The same things were measured in two ways. Each way mixes the same 9 hidden numbers, adds some noise and spreads widely along 6 directions of its own, which tell nothing about the thing.
(in the rows, 128 means zero)
Some things both ways: the first way, then the second way.
[100 151 129 107 122  89 152 137 142 171 115 135 141  79  99 166 109]
[116 189 144 138 172 109 109  78 115  72 133 133 122 160  85 166 157]

[152 128  99  59 139  47 105  78 117 167 117 175 153  86  94 212 101]
[159 185 172  92 144 169 139 161 197  96 138 125 182 167  80  84  95]

[134 137 119 125 144 150 108 129 123 116  87 156 119 102 134 111  98]
[171 172 118 129 102 130 141 125  77 106  99 141 186 133 102  85  89]

[116 130 111 118 118  92 137 125 126 162 101 152 136  87 122 148 119]
[130 141 134 123  89 137 119 107  96 126 112 133 166 139 155  93 108]

[156 174 135 131 108  92 124 102 126 112 124 145 117 127 144 140 144]
[165 175 170 102 134 119 139 114 142 110 123 142 152 153 104 134 120]

[139 129 143 134  97 134 113 113 115 132 126 139 127  85 170 145  89]
[103 159 123 142  83 151 108  57  82 110 181  79 145 103 176 124 143]

[155 150 124 119 166 118  93  89 117 109  94 133 116 109 134 162  91]
[166 178 160 106 129 120 147 130 150 100 148 110 160 153  94 105 112]

[135 160 156  93 110 102 152 137 136  99 153 195 136 115 159 107 158]
[157 134 136  75  86 179 111 120  88  74  70 191 145 154  79  84 128]

[107 205 159 171 140  97 130  98 123 127 130  97  85 118 100 150  98]
[122 103 118 130  88 151 107  91 122 136 142 141 106  67 175 159 139]

[174  92 118 140 111 117 152 129 164 104  91  93 167 153 100 118 141]
[ 99 153 137 137 148 168  81 117 125 113 105 141 107 187 101 130 171]

[127  88 136 144 104 132 146 132 196 136 111  84 151  91 167  99 137]
[132 143 126 127 129 121 103 110 167 154 178  78 193  96 175 127 108]

[165 111 138 114  98 105 148 143 173 106 111  92 171 138 125 123 140]
[164 177 128 129 103 131 137 103 120 133 121 136 163  91 115 126  96]

[123  88 113 151 127  81 174 134 166 119 113  59 135 135  86  85 144]
[146  99 116 100 136 126 115 133 158 161  84 148  63 131 111 159 163]

[ 89 199 140 121 178  90 167 102 130 145 122 119 122 105  99 152 131]
[ 91 121 102 121 161 115 107 111 125 105 159  74 121 170 140 116 145]

[131 148 131 119 118 139 159 140 120 104 116 150 147 131 133  82 140]
[134 155 157 109 132 140 127 137 143  87 125 120 143 188 102  88 128]

[180 119  91 124 127  96 121 108 116  93  60  92 118 161 109 151 126]
[170 141 149 134  83 104 148 118  86 170  77 130 125 134 142  95 119]

[162 145 135 134 122  77 121 109 147 107 153 162 107 107 152 137 144]
[ 92 121 201 107 160 137 115  79 118 102 189 168 127 136 146 142 157]

[ 79  74  94 142 151 104 173 149 162 179 116 126 129  57  73 125 103]
[169  83 126  87  88  82 162 101 100 129 124 151 107  75 154 139 126]

[143 119 109 137 118  88  92  63 146 126  93 163  86 117 110 167 120]
[ 88 190 149 136 149 148  76  83 154 117 153  92 186 152 133 116 122]

[159  91 104 150 126 111 138 125 143  89  92 119 124 146 108  84 145]
[134 125  91 123  93 114 131 112  78 147  98 123 130 129 136  93  95]

[193 112 114 142  69 137 131 124 160  92 117 160 131 131 164 125 173]
[125 128 209  99 179  72 111 114 200  62 196  96 119 191 133 144 142]

[112 123 124 142 154 131 171 137 184 153  93  98 173 110  73 100 133]
[113 125 105 122 125 176 102 121  88 132  99 160 164 138 141 106 132]

[162 123 132 146 163 107 134 115 137  83 118  88 106 130  98 164  96]
[100 147  90 167 126 127 106  96  91 125 172  99 105 112 123 130 132]

[128 134 149 174 189 107 161 104 177  95 110  98 125 149  56 118 125]
[133  50 142  74  72  98 169  83 109 116 141 162  91  41 185 130 145]

[113  94 116 151 142 131 172 145 159 142 156 119 138  83  76 111 100]
[170 124 141 102 127 157 151 157 174 123 177 142 137  98 116 131 116]

[191  78 103 144 110  75 101 104 156 129  99 165 175 133  87  83 140]
[141 114  80  72 135 184 130 168 135  92  30 204 121 167  66 105 116]

Other things, the second way, with their names:
<531>: [ 94 168  96 149 147 117 157  93  92 124 177  68 127 135 143 129 146]
<548>: [ 74 192 105 123 182 131 113 101 146 100 136  73 151 189  99 118 152]
<1004>: [110 159 130 138 127 151  92 129 136 142  81 124 150 180 123  95 126]
<284>: [ 68 111 177 130 175 136  74 121 179 118 186 139 113 179 142 136 146]
<330>: [141 130 133 104 107 182  92 128 128 127  91 136 148 137 127  95 145]
<1058>: [118 141 144 123 137 114 123 122 175  72 106 145 118 127 106 134 151]
<174>: [ 99 141 198 117 136 137 122  64 119 113 164 155 131 123 168 152 163]
<379>: [ 99 118 109  98  78 156 123  91 111 125 148 114 105 114 151 114 137]
<1053>: [126  95 151 143 111  79 116 118 140 154 155 133 117 111 173 130 100]
<535>: [114 118 141 131 102 140 110 124 150  99 138 119  91 141 142 123 141]
<195>: [166 140 128 119  85 106 168  98  86 171  97  88 116 111 166 113 140]
<1014>: [ 98 154 167 161 206  84  78  64 106 127 146 124 134 171 158 192 174]
<753>: [ 94 184 156 131 150 183 129  94 111 151 129 151 156 147 136 132 167]
<259>: [150 107  79 107 118  92 155 105  68 120  99 121 117 121 137 127 130]
<989>: [117  92  78 146  92 153  78 143 126 126  82 161 131 101 135  97  99]
<230>: [105 104  83 103 124 162  74 127 115 130  49 132 120 195 143 116 151]
<678>: [121 131 182 119 130  65 152  73 149 107 158 129 136  87 173 149 125]
<785>: [151 177 141 146 122 113 131 144 187 154 103 127 143 131 114 130  97]
<1042>: [136 129  55 117 143 130  81 106 113  77 135  77 140 129 114 139 133]
<114>: [172 103 133 104  99  69 155 124 145  58 147 104 118  96 136 118 104]
<549>: [ 93 104 166 128 129 134  59 118 172 107 100 143 103 166 150 130 160]
<103>: [101 126 141  89 181 135 121  97 114  59 142 106 120 180 116 129 215]
<1166>: [157 134 104 146  97  73 152 143 153  80  93 102 118  95 115  99  96]
<852>: [138 105 169 104  94 162 107 113  93 143 103 168 111 153 153 113 162]
<250>: [160 135 124 115 132 103 122 137 130  95  66 138 129 162 102 123 144]
<713>: [ 89 194 123 115 141 110 135  93 152  45 144  79 158 173 106 107 122]
<262>: [ 98 146 124 123 168 103 157 113 176 104 173 107 114 116 131 160 136]
<915>: [136  44 125  59 128 124 120 167 173 114 106 140  83 179 142 113 148]
<907>: [144 173 124 106 145 172 118 125 119 125  70 147 132 181  87 131 167]
<236>: [132 148 168 133 144  96 156 122 183 111 164  99 139 110 148 131 125]
<557>: [155 136 222  99 145 138 105 140 201 148 174 125 135 184 141 127 124]
<89>: [ 98  74 213  88 180 130 114 103 160 100 218 181 108 142 168 173 153]
<364>: [176 124 187 125 109  83 145 115 121  87 125 169 128 107 127 125 110]
<1109>: [139 113 111 113  89 113 119  88  75 144  73 150 111 111 145 132 152]
<203>: [115 158  84 147 124 142 131 116  98 158 100  96 142 138 143 108 123]
<1146>: [105 104 132 141 116 116 126 103 122 122 165 116 156  84 189 112 104]
<688>: [100 191 187 127 157 195 149 116 116 104 146 178 156 176 107 119 157]
<249>: [116  93 114 103  55 146 110  91  63 119  72 143 124 121 169  85 162]
<301>: [175  72 155  50 103  97 152 155 157 115  83 182  81 158 105 116 124]
<348>: [153 181 177 112 159 107 128  88 122 142 100 109 155 180 141 153 172]
<796>: [ 63 172 128 168 170 141  88 108 131  90 132  97 130 188 121 124 180]
<22>: [134  84 185 125 101 119  85 112 128 103 150 165  96 135 157 136 150]
<779>: [138  94 148  95 109 150 118 167 192 120 119 138 112 149 134 101 122]
<254>: [127 208 157 148 162 143 123 127 144 139 136 140 166 181  96 127  97]
<988>: [113 105 181 104 117 116 121 102 148 136 159 150 185 101 193 105 103]
<37>: [138 136 102 110 108 155 115  72  63 123  68 160  91 120 126 169 183]
<897>: [ 95  82  88 142 103 122  86 131 139 121 117  83  83 130 154  99 147]
<937>: [109 161 104 138 114 131 107  81  60 138 139 116 147 144 134 113 115]
<1043>: [112 179 185 134 156 146 102 121 132 121 131 138 143 203 106 115 159]
<1111>: [121 142 124 147 102 152 100  85  47 100  72 155 111 151 138 133 169]
<459>: [113 170 161 120 114 141 118  79 112 123 117 139 154 125 134 121 154]
<934>: [108 106 169 126 142 101 148 107 132 145 179 124 125 126 182 126 121]
<583>: [118 138 163 126 146 120 135 119 143 118 164 122 134 148 142 121 113]
<1025>: [163 166 121 125 137  93 143 129 114 122 116 117 145 174 118 137 107]
<1070>: [153 234 168 140 149 123 158  74  67  83 161 117 191 153 103 135 140]
<116>: [123 167 162 107  90 190 100 108 125 152  65 173 135 172 119 104 133]
<681>: [145  72 171  97  67 136 157 116 121 138 131 170 116  75 189 106 128]
<525>: [150  98 116  71 146  79 143 103 134  78  65 137  88 142 128 171 177]
<307>: [108 120 162 152 152 108  86 126 210 133 191 105 115 119 154 152 120]
<499>: [118  84 138 105  91 147 101 145 174 129 160 136 163  99 166  73  77]
<471>: [122 194  95 142 156 112 136  93  69 127 104  88 108 204 104 147 154]
<833>: [163 167 181 108 148 111 157 122 152 119 132 150 142 140 112 145 140]
<576>: [164 151  63 149 119 131 120 165 148 129  72  88 125 138  99 114 119]
<1100>: [ 66 108 152 112 171  82 127 125 218  97 180  81 134 138 154 101 117]
<959>: [147  81 123  97 117 160 121 185 162 139 128 114 123 170 143  80 118]
<611>: [131 108 114  85 149 155  78 131 137 117  50 165  82 201  99 153 181]
<595>: [129 164  85 134  87 184 112 109  66 138 135 124 155 125 116  94 112]
<710>: [105 169 171 159 117 170  80 101 136 177 135 172 138 130 136 143 136]
<695>: [120 164 181 108 113 164 132  98 153 126 128 155 146 119 138 127 146]
<172>: [131 119 142 120 158  83 115 124 164  61 131  97 133 154 139 128 135]
<881>: [144  88 115  95 153 156 139 143 168 156  99 171 138  91 160 152 113]
<299>: [157 144 160 113 148 139 151 135 137 131 118 149 144 148 140 145 158]
<65>: [114 106 145  82 157 137 123 129 154 101 175 130 156 152 141 115 123]
<874>: [123 159 162 131 127 163 132 127 144 142 153 127 145 150 140 116 120]
<345>: [171 187  64 122  90 154 163 110  58 139  67 113 151 119 103 107 116]
<928>: [141 152  91 142 116  84 140  99 109 112  88 111 142  95 131 131 107]
<889>: [137 166 172 106 160 103 182  67  96  86 139 150 146 109 136 165 167]
<226>: [111 118 158  82 118 177 105 108 173  86 166 132 172 106 156 115 151]
<131>: [132 156 116 102 106 149 144 110 128 133  91 121 168 124 146 110 134]
<6>: [145 177 134 118 146  91 143 114 126 102  62 129 160 163  97 111 123]
<1114>: [124 145 117 117 108  61 176  88 134 123 165  51 136  91 162 116 135]
<584>: [166  99 149  95  87 119 149 117 112 130 117 148 132  95 158 111 125]
<238>: [ 94 112 167 126 156 128 103  91 153 126 153 123 102 126 166 162 190]
<784>: [128  84 156  83 122 162  82 132 205 108 162 124 114 121 146 127 141]
<125>: [110  98 114 154 111 135  84  97 117 155 166 131 122  84 190 160 123]
<24>: [119 145 186 110 160  71 156 101 112 104 146 108 125 189 132 103 142]
<155>: [143  74 145  88  78 163 135 186 217 101  77 172 124 101 137  75 107]
<378>: [188 123 126 117  79 105 167 138 127 146 141 100 119 103 148 115 107]
<138>: [166 149 132 110 126  97 131 129 161 163 101 124 174 129 141 123  78]
<245>: [165 123 106 108 102  85 111 115 109  74  44 143 133 137 111 119 126]
<877>: [101 159  98 104 111 131 127  81  87 108  63 138 155 135 119 101 132]
<676>: [153 102 102 108 127 118 126 166 177 120 112 134 133 127 123 119 104]
<711>: [178 147  97  94  99  95 178 125 114 110 117  67 140 131 126 103 122]
<653>: [100  88 200 117 158 137 102 134 183 103 200 164 127 133 152 134 153]
<119>: [148  91 118 110  69 114 145 132 122 125 127 131 133  94 165  98 109]
<344>: [164 131 162  79 145 119 176 143 190 100 113 159 128 119 115 148 141]
<894>: [101 163  95 190 124 172  57 117 108 179  90 144 132 146 136 144 131]
<1165>: [168 102 142  62  52 130 169 131 128  97  72 171  90 131 121 103 119]
<593>: [131 119  86 119 113  52 151 101 105 109  89  94 109 116 136 118 123]
<412>: [ 89 135 173 119 160 126 122  94 117 121 146 138 107 174 137 130 161]
<772>: [179  74 147  59 127 111 155 172 189 122 107 137  83 153 122 125 138]
<906>: [125 155 142 116 156 117 135 119 125  88 132 126  97 181  88 132 150]
<505>: [166 170 211  94 124 109 199 110 132 147 160 119 125 157 140 124 144]
<1125>: [ 87 125 101 163 160 135 116 119 128 157 136 100 136 114 166 123 137]
<849>: [127 101 113 125 108 132 151 138 153 114 155 139 153  71 168 118  95]
<466>: [ 91  43 131  81 102 118 118 134 189  75 121 153  92 105 157 101 118]
<1155>: [161 156 180 103 101 111 165 121 136  95 169 137 148 134 120 104  98]

Some of these things the first way, each followed by its name:
[119 166 128 130  95 100 112 119  82 132 104 120  99 112 157 121  95] : <576>
[148 144 119 165 109  93 152  91 176 153  82 132 158 150  58 154 159] : <525>
[131 113 102 163  87  76 154 132 145 148 102  87 105 123  82 154 124] : <894>
[147 131 134 137 114 124 148 129 155 119  85  83 164 147 102 111 127] : <236>
[ 93 163 164 145 135 118 197 165 172 152 130  85 184 114  87  89 130] : <849>
[145 118 104 153 102  66 139 110 148 128 121 114  77 114  91 190 123] : <307>
[133 136 115 122 144  76 119 104 120 135 122 142 101  88 137 162 112] : <937>
[178  88 109 171  90 116 167 148 204 125 156 135 160 108 110  96 179] : <89>
[112 137 127  90 135 111 134 110 166 177 120 141 148  57 116 196 102] : <1042>
[178  98 118 162 122 135 120 110 180 127  39  72 199 150 127  84 155] : <230>
[169  91  88 141  73 111 132 103 111 110  90 112 129 153 122 103 134] : <195>
[106 152 153 116 158  55 156 125 156 140 109 126 153 117  99 125 135] : <466>
[165 111 130 117 138 135 146 156 145 105  94  85 193 129 138  84 126] : <906>
[ 87 174 152 126 155  81 155 120 144 154  94 116 133 114  74 160 100] : <1058>
[162 119 118 132 121 140 126 135 118 103 110 107 158 113 180  61 132] : <959>
[113 143 120 164 134 101 182 123 147 129 135 140 128 120 102  86 170] : <915>
[ 92 155 135 149 149 118 152 121 112 104 101 105  83 132 113 107 107] : <897>
[115 164 141 147 143 139 154 136 127  96 106 106 119 132 146  76 137] : <1043>
[173 156 140 158  91 141 155 153 147 102 104  88 170 144 163  86 163] : <1025>
[120 116 133 125 119  80 168 134 160 112 154 157 106 108 130 109 157] : <499>
[125 164 168 157 188 112 120  80 130  94  82  71 118 138 146 122  96] : <1114>
[156 165 125 150 103  69  81  76  85  95  99 142  87 149 149  99 131] : <116>
[122  83  97 103 134  90 122 131 136 179  96 132 144  57 132 153  88] : <584>
[121 141 102 127 116  49 143  94 113 162 106 123 126 123  79 157 119] : <203>
[154 120 130 132 146 104 152 114 186 128 134 134 168 104 121 120 157] : <65>
[ 95 218 153 105 162  67 138 112 128 153 111 113 117  96 120 175 110] : <1146>
[151 145 139 137  75  81 135 115 137 134 132 126 143 123 136 132 138] : <37>
[ 81 164 117 124  54 125 187 159 135 170 129 188 125  96 113 110 156] : <172>
[139 106 115 175 126 147 130 113 166 127  87 117 137 126  74 100 120] : <174>
[107 133 118  88  93  74 174 119 145 149 143 163 132 108 106 147 151] : <330>
[147 158 136  65  96  85 154 178 137 138 115 127 160  96 164 164 135] : <364>
[169 154 120 169 136 135 101 102 123  82  93 119 108 150 121  89 125] : <583>
[ 89  80  80 147  94  80 196 172 151 168 128 131  99  80  88 126 139] : <1053>
[ 76 144 134 106 186  60 172 115 163 158  93  98 152 111  78 124 130] : <1100>
[103 136 137 118 113  75 202 165 167 159 144 108 165  97 113 121 153] : <676>
[ 85 154 170 142 162 144 139 104 171 140 124 133 139  84 133 101 105] : <226>
[148 115 122 110 163  55 104  66 146 157  77 114 163 108 115 171 107] : <548>
[139 151 171 114 144  87 176 163 183 122 152  84 166  91 173 137 148] : <653>
[ 87 168 139  93 107  61 163 143 136 177 100 112 150 101 109 153 123] : <928>
[153  98 115 151 140 123 185 138 179 113  94  89 175 157  40 120 139] : <681>
[106 113  89 141 140  94 132 114 127 177 105 156 117  74  90 136 102] : <259>
[143 138 112 162 141 102 103  87 139 135  75 113 122 118 117 120 125] : <611>
[ 79 151 142 150 133 144 149 143 118 150  87 110 131 100 131  84  95] : <796>
[115 120 116 150 121 135 137  92 140 141 130 201 110  92 118 110 123] : <103>
[104 155 149 128 157  94 116  96 130 132  92 113 114 104 143 127 100] : <459>
[ 86 203 143 146 173 137 166 146 129 122 113 109  81 100 102 166 109] : <22>
[171 130 100 174 109 123 106  93  83  93 112 137 104 141 142  75 123] : <505>
[118 105 105 131 106 108 162 133 145 134  81 112 145 134 100  88 143] : <1004>
[ 94  96  98 122 160 108 160 144 146 171  82  93 170  89  82  94 113] : <412>
[149  87 114 175 117  93 147 130 165 103 107  79 104 139  91 122 127] : <710>
[149 157 108 156  86 120 163  85 160 123  86 115 132 170  87 139 178] : <348>
[ 92 198 139 105 125  75 169 131 125 160 111 139 124 105 117 167 135] : <250>
[101 158 117 125 167  89 170 118 152 172  98  96 151 102  50 177 108] : <833>
